The groups are shells around one centre, one inside the other: the same stretched ball of 6 dimensions in 7 sizes.
In the rows, 128 means zero.
Known rows, each followed by its group:
[173 101 143 152 141 144 117 162 130 160 116 119  99 134 174 137 121  65
 115] -> loz
[171 100 155 125 156 127 115 146 124 169 102 116 120 141 167 158 113  39
  89] -> tis
[169 111 136 144 137 148  93 147 133 156  78 120 109 134 159 161 108  41
 112] -> zif
[174  97 137 149 148 149 116 155 135 160 130 123 105 133 168 147 118  74
 112] -> loz
[160 109 148 134 142 128 105 155 119 160  88 133 108 137 158 141 109  49
  99] -> gukin
[176 106 147 156 138 135 110 149 115 162 114 153 113 131 156 141  98  72
 102] -> loz
[167 112 149 135 140 128  98 140 116 163  80 144 123 135 154 154  94  42
  93] -> tis
[168 110 153 136 139 131 106 155 122 163  75 114 108 138 169 147 115  31
 103] -> voge
[154 103 137 120 153 139 109 154 137 160 103 114 110 138 172 146 120  49
 104] -> deved
[167 110 142 141 138 141  97 158 130 156  73 108  98 139 158 156 118  36
 111] -> vefod
[178 101 154 142 148 134 116 160 125 164  99 103 102 141 167 154 124  43
 103] -> gukin
[178 108 153 154 139 129 105 148 110 162  98 149 112 135 146 151  97  60
  96] -> zif
[171 107 143 148 144 137  99 153 122 155  95 134 102 138 139 159 106  61
 101] -> tis
[187 105 160 175 134 128 116 168 103 158 107 142  89 138 141 139 109  74
 105] -> tis
[180 101 130 139 147 162  97 139 151 161  93  92 117 134 173 183 117  33
 114] -> vefod
[161 100 143 134 150 137 117 164 131 160 114 116  99 138 170 137 125  61
 107] -> gukin
[178 106 130 154 139 157  92 144 138 155  93 122 109 132 153 171 106  53
 115] -> voge
[156 105 138 124 148 139 106 154 136 160  95 114 109 137 172 145 119  45
 106] -> gukin
[178 100 155 147 150 131 115 166 120 160 102 108  92 145 149 156 124  53
 100] -> vefod
[171 107 141 133 145 141  97 134 130 163  89 129 127 134 161 167  99  39
  98] -> zif
[180  98 127 156 146 161 103 144 142 157 126 126 110 130 159 166 109  73
 115] -> zif
[170 105 147 143 142 139 109 164 128 158  88 103  94 140 164 150 125  43
 111] -> loz
[153 107 151 113 151 125 109 163 128 161  74  97 102 145 169 146 128  24
  98] -> voge
[166 101 137 129 154 142 107 143 136 162 113 126 120 135 164 159 109  56
  99] -> vefod
[175 100 157 151 147 130 121 179 119 158 104 102  80 145 156 142 134  57
 107] -> tis
[160 109 136 125 147 142  93 145 136 158  77 114 114 138 159 165 110  33
 103] -> voge
[161 106 155 130 147 122 113 166 118 161  86 114  97 144 159 140 122  42
  98] -> gukin
[183 105 165 158 136 125 123 163 108 167 102 129 102 136 169 133 114  54
 102] -> tis
[162 104 157 128 148 124 119 168 121 163  90 104  98 143 172 136 128  38
 100] -> loz
[174 103 153 163 138 130 121 168 110 159 122 148  94 134 156 124 111  84
 107] -> deved
[178  98 142 153 149 144 114 158 129 158 124 122  99 137 154 154 117  72
 107] -> deved
[179 106 161 146 142 125 114 152 112 167  92 129 113 138 163 148 108  43
  95] -> deved
[186  98 133 162 145 157 107 145 136 159 128 131 110 130 157 164 107  76
 113] -> zif
[173 103 131 152 142 156 102 159 140 153 102 107  94 136 159 160 122  59
 120] -> deved
[165 109 156 131 143 125 111 155 119 165  81 118 111 139 170 143 114  33
  98] -> gukin
[174 104 144 141 141 144 113 150 133 166 101 112 114 133 185 147 117  43
 111] -> vefod
[167 103 132 137 145 152 106 148 142 160 107 115 113 132 177 152 116  53
 113] -> gukin
[172 102 152 138 146 136 119 164 129 165  98  98 101 140 179 144 129  39
 108] -> voge
[175 107 153 158 137 132 111 171 115 156  91 119  86 140 151 141 120  57
 109] -> zif
[159 107 135 129 144 145 102 150 138 160  90 115 112 134 174 149 115  42
 110] -> loz
[181 100 150 148 143 142 119 159 130 166 104 102 104 137 179 149 124  45
 111] -> vefod
[167 108 153 134 141 128 112 148 119 167  91 130 119 134 175 140 107  41
  98] -> deved
[162 111 151 135 139 128 104 164 121 158  71 112  97 141 160 142 119  35
 105] -> vefod
[173  98 147 142 153 136 117 156 126 162 121 122 105 139 159 152 117  64
 100] -> voge
[178 110 153 153 137 131 101 151 113 160  83 135 107 137 145 156 102  48
  99] -> zif
[186 104 132 175 131 158 103 145 128 157 123 151 111 124 158 150  97  84
 119] -> tis
[166 108 134 135 143 146  97 136 134 161  95 134 125 130 165 159 100  49
 104] -> voge
[168 104 145 132 150 139 104 159 134 159  83  94  99 143 160 164 126  33
 105] -> loz
[182 106 139 154 139 151  97 145 133 159  90 117 110 134 157 170 108  46
 111] -> deved

New rows, each followed by its group:
[175  99 132 151 146 156 108 157 142 156 116 108  99 134 167 156 123  63
 119] -> gukin
[177 107 151 153 137 132 110 149 114 164 103 145 114 132 160 142 100  60
 101] -> gukin
[153 109 146 115 147 130 105 157 131 161  73 103 107 141 172 146 122  25
 101] -> voge
[175 109 140 157 135 145  97 158 126 153  84 120  95 136 149 156 113  53
 114] -> vefod
[152 110 140 119 144 134 103 144 130 163  88 133 123 133 174 141 105  42
 100] -> tis
[177  98 142 146 149 145 114 151 132 162 123 122 109 135 166 154 115  65
 106] -> gukin
[175 106 151 164 136 130 113 161 107 158 115 158  99 133 147 131 102  83
 104] -> voge
[169 102 154 145 145 131 120 178 122 158  99 101  82 144 164 136 135  52
 110] -> vefod
[170 110 146 140 141 135  97 146 122 160  79 127 113 137 152 160 104  40
 100] -> deved
[171 107 129 144 143 153  90 139 138 155  93 127 115 132 151 172 102  52
 109] -> vefod
[168 103 139 152 142 143 112 163 127 156 116 131  96 134 161 136 117  74
 113] -> gukin
[168 104 146 132 145 137 113 147 130 167 101 120 120 133 183 144 113  43
 104] -> deved
[168 107 161 134 144 120 114 157 113 166  85 122 109 141 165 141 114  37
  94] -> gukin
[171 102 158 133 150 127 119 162 122 166  94 104 103 143 170 147 125  37
  98] -> gukin
[159 106 129 132 146 151  96 158 144 152  84 100  98 138 161 160 124  42
 115] -> vefod
[164 106 157 122 151 124 108 163 124 162  69  92  99 148 160 157 127  20
  96] -> vefod
[178 106 126 158 137 160  93 137 138 155 106 138 116 127 155 166  98  66
 116] -> vefod
[163 108 135 135 142 145  97 147 135 158  87 121 113 134 165 156 110  44
 109] -> gukin
[157 103 138 124 149 138 112 147 134 164 112 130 120 132 180 138 111  56
 103] -> vefod
[164 102 150 140 146 132 120 172 124 160 105 111  91 141 168 132 129  57
 108] -> loz
[189 100 149 163 144 142 111 154 122 160 113 124 102 137 150 163 111  64
 105] -> zif
[191  96 149 167 144 145 122 157 124 164 133 127 103 133 164 149 115  76
 109] -> vefod
[175 104 130 144 144 159  96 149 147 156  89  96 105 136 164 174 120  40
 118] -> voge
[174 102 153 148 142 131 122 155 117 167 118 139 112 133 174 131 110  65
 102] -> deved
[162 100 145 128 153 136 116 168 134 160 102  96  94 143 170 145 133  47
 106] -> loz
[170 108 133 146 141 148  93 145 133 155  91 129 110 134 150 164 104  54
 109] -> voge
[188  95 142 171 142 153 120 167 131 158 134 116  89 134 164 147 125  81
 120] -> tis
[179 103 150 145 144 140 109 156 129 162  89 101 103 140 165 161 121  37
 106] -> loz
[172 104 137 127 148 152 100 143 148 164  79  85 118 137 182 174 122  17
 110] -> tis
[171 112 147 147 135 137  99 156 122 158  72 119 102 137 156 153 111  39
 108] -> vefod
[171 103 134 155 139 151 109 163 135 155 111 119  94 133 166 142 121  68
 121] -> voge
[161 110 151 120 146 125 103 140 121 167  79 131 127 137 167 152 101  30
  90] -> vefod
[164 101 155 124 154 126 119 162 125 165  97 103 104 144 172 145 127  38
  96] -> gukin
[165 103 145 132 149 138 110 165 134 159  90  95  95 143 167 152 130  39
 108] -> gukin
[176 108 142 155 135 146 100 158 128 156  82 112  97 136 157 157 116  45
 115] -> vefod
[159 105 152 116 155 124 106 155 126 162  79 104 108 146 159 158 120  28
  91] -> zif
[166 106 158 146 143 117 117 159 103 162 112 159 106 136 150 126 102  74
  92] -> tis
[168 103 165 127 152 115 119 160 113 167  90 113 106 146 162 147 120  35
  88] -> zif
[177 104 158 159 139 126 120 168 109 161 110 136  94 137 157 131 115  69
 104] -> gukin
[167 105 123 131 145 163  92 141 155 157  87  96 115 133 174 174 118  34
 118] -> vefod
[173 100 156 134 153 129 118 160 123 165 101 106 104 143 164 153 123  43
  96] -> loz
[160 111 153 129 143 122 105 148 114 163  83 142 118 137 158 142 101  43
  92] -> zif
[178  99 143 161 144 142 116 161 123 158 130 137  98 134 155 142 113  83
 110] -> loz
[192 101 150 174 140 142 112 154 116 160 121 140 101 134 146 156 105  77
 106] -> vefod
[171  97 154 133 157 130 120 165 126 163 109 102  98 145 161 153 129  49
  97] -> vefod
[162 104 134 136 144 147 109 149 136 161 113 129 114 130 177 140 112  61
 111] -> voge
[172 101 120 147 146 165  96 145 150 153 112 115 108 131 161 169 113  63
 120] -> zif
[171 106 141 140 143 145 101 157 135 158  82 100 100 139 163 161 122  36
 111] -> loz
[164 107 155 136 146 125 109 173 119 157  77 102  86 147 152 146 128  38
 102] -> tis
[186 102 148 168 139 142 110 158 119 158 111 132  98 135 148 154 110  70
 109] -> loz
[168 102 149 142 145 135 121 165 125 162 112 118 100 137 175 133 123  59
 108] -> gukin
